The rows of a group lie close to one hidden flat surface of 10 dimensions, which may be shifted away from zero. Surfaces can cross.
Known rows, each followed by its group:
[  4  30 -20 -25  -2   5 -15 -36 -19 -52   8 -24  35   1 -34  26] -> (2)
[-23  -9 -17  15 -15 -44  10 -30   3  24 -25 -28  14   2  22   3] -> (0)
[-21  20 -13  12 -50 -18 -25 -16  -7   9  -9  37 -35 -30   1  43] -> (4)
[ -8  16 -18  -4  -1 -31   0  -2 -15  -7  11 -18  31  11  -9  12] -> (3)
[ -6  12 -46   6  20 -37 -41 -27   6  27  38  -3   0  -3  14  32] -> (4)
[-31 -22 -20  27  18   9 -55  19  46  38 -13  68 -18 -10 -27  53] -> (2)
[ -3  15  23 -35  44   5  -4 -13 -10   3  28  18  43  17   6 -25] -> (2)
[  1  18  28 -35 -18  10  21  38 -26 -23  35 -13   6  23 -41  -9] -> (1)
[-18  10 -46  36 -19   3 -34  -4  -2  25   0 -16 -17  -2  34  33] -> (0)
[ 24 -27   8   5  39 -20  26   9  33 -19  -4   6  27  -9  50 -40] -> (1)
[ -8   6  32 -35   1 -42  34   4 -10   4  17  -4  11  15  -5 -25] -> (1)
[ -9   7  -7  46 -15 -32  23 -12  17  52  41   3  -8  29 -13  22] -> (2)
[-10   9  -3  23  -6 -14  49   7  24 -57  14  35  23  16 -21   9] -> (3)
[-12  27  -2 -33  19   9 -24   7 -32  -2  19 -25  20  20 -27  14] -> (3)
[ 38 -19   1   6 -24  25  -2  15  21   7 -44 -29   2 -19  24 -14] -> (0)
[ 42 -30   2  -4  31   1 -47  41  -3  24  53 -13 -16 -19  -9 -13] -> (0)
[ -8  -8 -12  23  46  26  -6  17 -32  -1  34  -7 -11  16  18 -37] -> (1)
[ 45  11  -4  20 -15 -28  18 -28  22  23 -19 -42  34  -5   7  19] -> (0)
[ 17  50   2  -3   7  45 -11  40  23  -4  40  43  26  30 -24  28] -> (3)
[ 12  -8  38 -40   6 -10  44  10  43 -37 -18   7  26   8 -18 -10] -> (3)
[ 17  21 -38  44  -7   2  31  24  -1 -73  25  -7  39  14  21 -10] -> (3)
[  8 -16  -6  17  -6  14  16  -2  38 -12 -52  47  -7 -21  41 -17] -> (1)
[ -9 -48  17  14 -36  10  30  33  33 -17  -5  -1 -44 -14  13 -10] -> (4)
[ 28 -14  17   9 -24 -31  -4  19  -8  22  19  21 -31 -34  27 -19] -> (0)
[-20  27   2  -6   0   1  27  -5 -42 -51  20  -6  17  20   5 -19] -> (0)
[-37  22  -6   0  -4 -19  30  20  -7 -38 -20  10 -68  12 -25  43] -> (2)
[-25  25  32  -1  13 -34 -10 -26 -28  34  38 -27  -6  20 -35  40] -> (4)
[-10  -5   3   3   8  18  -4 -25  29  30 -18 -14  14  25 -52  37] -> (4)
[-24  23  -9 -15  32  25   0 -17 -22  15   6 -13  23  38   2  -8] -> (0)
[-15 -25   7  14  11 -23 -14   8 -40   0  39 -55 -25  -1   6 -15] -> (4)
[-32  -5  -4 -11  26 -44   2 -32 -34   5  15   0  16  10  -2 -24] -> (4)
[-44  50  16 -27 -17   8   7 -24 -15   4 -20  63  -7  16 -36  32] -> (3)
[-15  16  26 -33   4 -15  25 -27 -21  -2 -21   0  -3   2  33 -25] -> (1)
[ 40  20   0 -12 -15 -36  -3 -30  -9 -11   0 -17   9 -30 -18  23] -> (0)
[ -3  34  54  -8 -15  50   1  16  -1 -32  16  15 -10   3   5  23] -> (1)
[ 44  16 -18  33 -44  14   2  15  31  -3  37  -2   6  -4  -4  26] -> (2)
[ -4  28  16 -20  28   1  26  10 -27   6   5 -41 -42  25  29 -11] -> (2)
[ 21  26  13  12 -36  -2  10  23  35   6  44  71   3  -8  28   4] -> (2)
[-24  -1  24  -5  31 -27  36  -5 -28  13  20  -3  13  31  27 -51] -> (3)
[-22  20  68  -3  14  18  -9 -19  -1  -3  23  -6  -4   4  24  32] -> (1)
[ 18 -13  28 -10  13   0  46 -18   5  18 -36 -28  48  22  -7 -40] -> (0)
[  5  19  22  -4  27   3  27  33   4  17  38   5 -21  27  26 -17] -> (2)
[ 19  22   2  -6 -14   2   6  24  18 -28  18  28  -7  -8  18  14] -> (1)
[ -9  13 -14 -19   9  28   1 -14  -5   9 -14  51  11   6  14 -29] -> (4)
[ 19  37  13 -14  -9 -14  42  -7  11 -19  37   7  24  23 -13   7] -> (2)
[  5  25  -5  17  26  15   7 -31  20  -1   8  -4 -28  12  29  27] -> (3)
[-39 -46 -21  38 -45 -25   1  -5 -12  11 -39   8 -27 -19  -1  -3] -> (0)
[  8 -12 -20  56  -3   3  44 -22  42 -45 -16  -1   2   7  -3  21] -> (3)
[-13 -13  46 -26  -3  17   6  26   1 -32  11  23 -59 -12 -15   5] -> (3)
[-35 -23 -12  10  26 -38  -3 -21 -36  18  36 -18  -1  14  -1 -28] -> (4)
[-33 -42   1  28   8 -23 -11 -18   1  49  20  40  26   4 -13 -22] -> (2)
[ 22  43   1 -21   7  -6   6 -19  -6   9  30 -29  14  14  22   4] -> (2)
[-27 -33  -3  -1 -13 -14   0  17  39  38 -20  29   0  -7  35 -14] -> (0)
[  5  25   4 -26   7  50   6   2  -2 -45  27 -14 -17  20   2   8] -> (4)
[ -6 -31  -5   1 -19 -10  18   7  18 -48 -21   0  20  -8 -44   5] -> (2)
[  3  -3  -5 -27  30 -16 -16 -30 -11  39 -30  17  55   0  -5 -33] -> (4)
[  4  20 -44  14 -49 -19 -16  25 -19  -4 -33 -15  40 -16  30  -3] -> (3)
[-25 -13 -13   3  12 -25  -2  -9 -25  18  19  28  -4  -2  21 -31] -> (4)
[-34 -44  22  20  11 -17  16  -1 -20 -53  -3 -24   7  -6 -11 -18] -> (1)
[ 41 -15 -24   4  13   1  -9  44  11 -12   5 -69  59   7   3 -14] -> (3)
[ -8  27 -28  -9   5  21 -11 -13 -20  -4   0  -9  -4  16 -42  25] -> (1)
[ 12 -20  -9  15 -15  56 -12   7  14 -36 -51 -23  -1 -10 -26  19] -> (1)
[ -6  -8 -22  -6   4  23   4 -12  38 -11 -14  31  22  14 -37  13] -> (4)
[  8   5 -16 -12 -15  -2  11  10  -1  30 -24  22 -21  -5  39 -33] -> (1)
[ 20 -18   6 -26  -7 -42 -14  17  36  34   5  14  -5 -29  40  -8] -> (0)

New rows, each followed by its group:
[  1  37   6   8 -18  39  14   7 -46 -34   8   8 -12   9   6 -18] -> (0)
[ 20  10 -41  -7  28 -31 -32  -3  17  12  32  21  38  -8  16   2] -> (4)
[-32  -9  -8  30   3 -41  21 -29  -3  50   2 -10  15  18  19  -9] -> (0)
[  6  -5 -34  56   9   6   5  20 -20 -47  41 -34 -13   5  27  -8] -> (3)
[-16   9   6  -4  18  35   9 -31 -13 -36 -40  22   0   0  16 -13] -> (1)
[ -9 -24   1  25  13  -8  18  13  -9  19  12 -34 -25  20  -4 -14] -> (2)
[ 25  17   1 -24 -14 -30 -15  -7 -38 -11  17 -25 -25 -37  41 -11] -> (0)
[-17 -10   5  15  30  15   4 -35  24  31 -32  21  21  22 -22   6] -> (1)
[ 13  14  19   2 -44   2 -11   4  25  -6 -13   2 -11 -20 -35  57] -> (4)
[ -7  18  29 -13  24  20  17 -27  32  17 -12  21  -9  23 -12  26] -> (3)
[-23  -1  13   0 -10 -36  27   5 -54 -40  33   4  -8  -5  10 -42] -> (0)
[ -5  41 -26  21 -28  47 -15  30 -14  -1  -4  30  19  14 -10  21] -> (3)
[-24 -18  -5   6  24 -19   5 -25 -24 -10  35 -12  39  21 -40 -15] -> (2)
[-19 -12   1  -5  13  22   4  36   9  10  16  17   8  21  21 -29] -> (0)
[-24 -37  -6  42 -32 -30  17 -38 -22  45 -48 -22  -9  -5   5 -16] -> (0)
[ 10  26   6  24 -18  34  27   3 -32 -38  11   8  12  18 -20  -8] -> (0)
[ 25  -4  25 -25 -12 -24  44  28  23 -34  -9  -6   1 -10  34 -20] -> (2)
[ 25 -24  28  -4  -5  -4 -29  10 -26  24 -20 -67  12 -21 -15  -4] -> (4)
[ 11 -16   0   5  -3  56  10  16   7  -7 -50  20  -8  -6   9 -29] -> (1)
[ 24 -32 -20  33  11  -4 -16  62  17 -23  55  35  34  -8 -22 -13] -> (4)
[-21  10 -15 -18  -8  -8  -5 -21 -50  -3 -16 -36 -17   0  -8  -8] -> (1)
[ 42  -7   8 -11   7  29  -7  34   0 -11  10 -29   6  -5  20 -27] -> (0)
[-26 -21 -10  40  19  -8  20  -6  26  -5   1  58  12  17 -24   1] -> (1)
[-19   9  -1  -2 -20  30 -13  33 -31 -53  -4  23 -45 -19  14  -4] -> (2)
[ 10  30 -23  35 -45  23  17  -8  -7 -29 -29 -27  11   1  22  13] -> (0)
[ 13  -3  -5 -11  -7 -39  15 -19  31 -13 -14  -4  40  -8 -35  22] -> (0)
[-22  34 -32 -10  11 -33 -19 -36 -16 -12  24  16  11   2 -13  23] -> (4)
[ 11 -45  -2  -5  39   3   9   7  40  14  17 -47  14  21  -4 -16] -> (4)
[  3  -7  18   9 -19  12  -3  18 -19   7  32  26  -2 -12  48 -52] -> (2)
[ 24   9  21 -56   5  -1 -19  53   4  -4  12 -27  33  -4  -5  -4] -> (3)
[ -2 -29  13 -23  21 -49  10   9  29  18  18  14  25  -1 -11 -17] -> (0)
[  9   7 -43  16  18  -4 -40  17 -18  -1  48  34  14 -10  20 -14] -> (4)
[-15  15  24 -36   7  24  12   2 -13  25 -32   8  44  29 -20 -22] -> (3)
[-10   1  22  15   0  21  24  -2  43 -15 -25  68  20   7 -17  15] -> (1)
[  4  16  30 -21 -13 -20  29  -7 -24 -31   8  36   8  -5 -24 -20] -> (0)
[  2  -2 -36 -22  63  -6  -5 -22   5  -6  35 -22  36  29   9 -25] -> (4)
[-26  23 -33   5  -5  10 -22   6   3   8  12   7  -5  12  29  23] -> (0)
[-15  -6  55  -4  11  24   0 -33  23 -26 -34 -24  23   1  -9  29] -> (1)
[-18  47  -6 -29   2   5 -12 -37 -28 -39  22 -40 -24   9 -13  42] -> (4)
[ 25  -6   4  -9 -23 -22   9  41  26 -31  20  46   7 -26  39 -23] -> (4)
[ -3 -19  15   1 -31  34   2  22   8 -30 -28  12 -46 -21 -11  12] -> (3)
[ 11  19   8 -22  41  10 -11   4 -32  -5  23  26  63  18 -29 -35] -> (4)
[-18 -53 -24  47  22 -13 -16  20   0  18  44  -3   2  13 -29 -11] -> (4)
[  0  -1  32  -1  38  33 -15   4 -40  54  12  -3  16  28 -20 -27] -> (4)
[  7   8   1   3 -31  46 -18   1 -39   0   5   4 -17 -14  37 -29] -> (2)
[  8  -6  13 -11 -18   8  -4  36   0 -35   6  -8 -31 -22  13   0] -> (3)
[ -5  30  29 -23  30  48   6 -14   4  44  25 -14 -29  40  29  -6] -> (4)
[ 18  25  12  30 -49  13  48   4  31  -7 -39  19  26   8  16   3] -> (0)
[ 21 -32  -1  22  34  38  10   3  32  -6 -43  21   4 -10  58 -38] -> (1)
[ -6 -18 -10   8 -15 -14 -10  35  -7  -4   1 -17  -2 -12   5  -6] -> (3)
[ 48  22  -7 -11  -4  21  -8   9 -17 -47   6 -42  15 -11   1  -3] -> (0)
[ 40  19 -12   0 -23 -19 -19  22 -23 -45  41 -19 -19 -33  20   6] -> (0)
[-21 -34 -23  47  23  28 -37  15 -32  48  41 -12 -27  14  -2 -17] -> (4)
[ 11 -15  -9  40   4   0   1 -17 -34  22  -2 -50   6   9 -11 -15] -> (0)
[  9  -7   6  10  -6 -34 -37   4 -39  31  -5   7  31 -30 -22  -4] -> (4)
[ -1   4 -11 -27 -27 -51   1 -28 -21  11 -35 -31 -31 -36  64 -14] -> (1)
[-15 -18 -14   6  26   0 -27  44   0 -32  19   9 -18 -10  -7  12] -> (2)
[-10  -3 -26 -10  10 -44 -27 -29 -41 -10  -1 -11  36 -20 -24 -11] -> (4)
[  2  -6   2 -13   1  26 -14 -30  12  33 -52 -18  11   3 -26  14] -> (4)
[ -5  36  -1  -8 -26 -10  28  21 -23 -50  13  21  19   3  26 -20] -> (3)
[ 14  12   1  -5  14  12  15  21  36 -22  10   1  44  20 -31  17] -> (3)
[ -8  26 -36  59  24  40   2 -16   8  18  14   7  14  42 -15  26] -> (3)
[-10   2   2  -5   9 -12   3   9 -21  -5  34  34  14   3  -3 -26] -> (4)
[-17  -8  51  12  29  34   0 -21  33   0 -13   3  29  20 -27  34] -> (1)
[-11  -9   0  32 -43 -33  24 -18  19   2 -23  43   6 -11 -38  21] -> (0)
[  9  26  15 -42 -30  -2  31   9  11   9 -26  27   3   2   1 -11] -> (1)
[ 12  -2  37 -10  -1 -10 -12   5 -25  45   0 -16  -6 -15  26 -17] -> (4)
[  2 -22  -3   9 -40 -45  14 -18 -15 -30 -21   4  -3 -35 -38   4] -> (0)
[  3 -49  20 -25   9 -10  -8  35  -8 -19  21  36 -12 -21 -48 -31] -> (0)
[  0  22   7  -1  24  29  14 -32  39 -29   6  12 -21  15 -43  56] -> (3)
[ -4 -35 -36  21  30  13 -34  -8 -12  27   6 -38   7   7 -10 -13] -> (4)
[-26 -13   6  -1 -47 -14  -1 -32 -42 -22  -1  34  18 -29  19 -44] -> (2)
[ 22  50 -10 -17 -24  -8 -29  23   6   7  11   1   0 -17  42  30] -> (3)
[ -3  26  20  51 -15 -26  55 -19 -24  22  21  16  16  23  24 -22] -> (0)
[ 17  27  19   4 -16  -2  25  -9 -40  -6   5  -5   0   0  12 -22] -> (0)
[ 15   2  23 -16   4   9  39  26  29  16 -38 -21 -32  13  17   1] -> (2)
[ -9  10  10  -4  11  14  -8  -5   0  45  17  -1 -30   8  43  -9] -> (4)
[-13   8 -27 -29 -18  -9  28 -43  13  11 -87  28  17   3 -36  -3] -> (1)
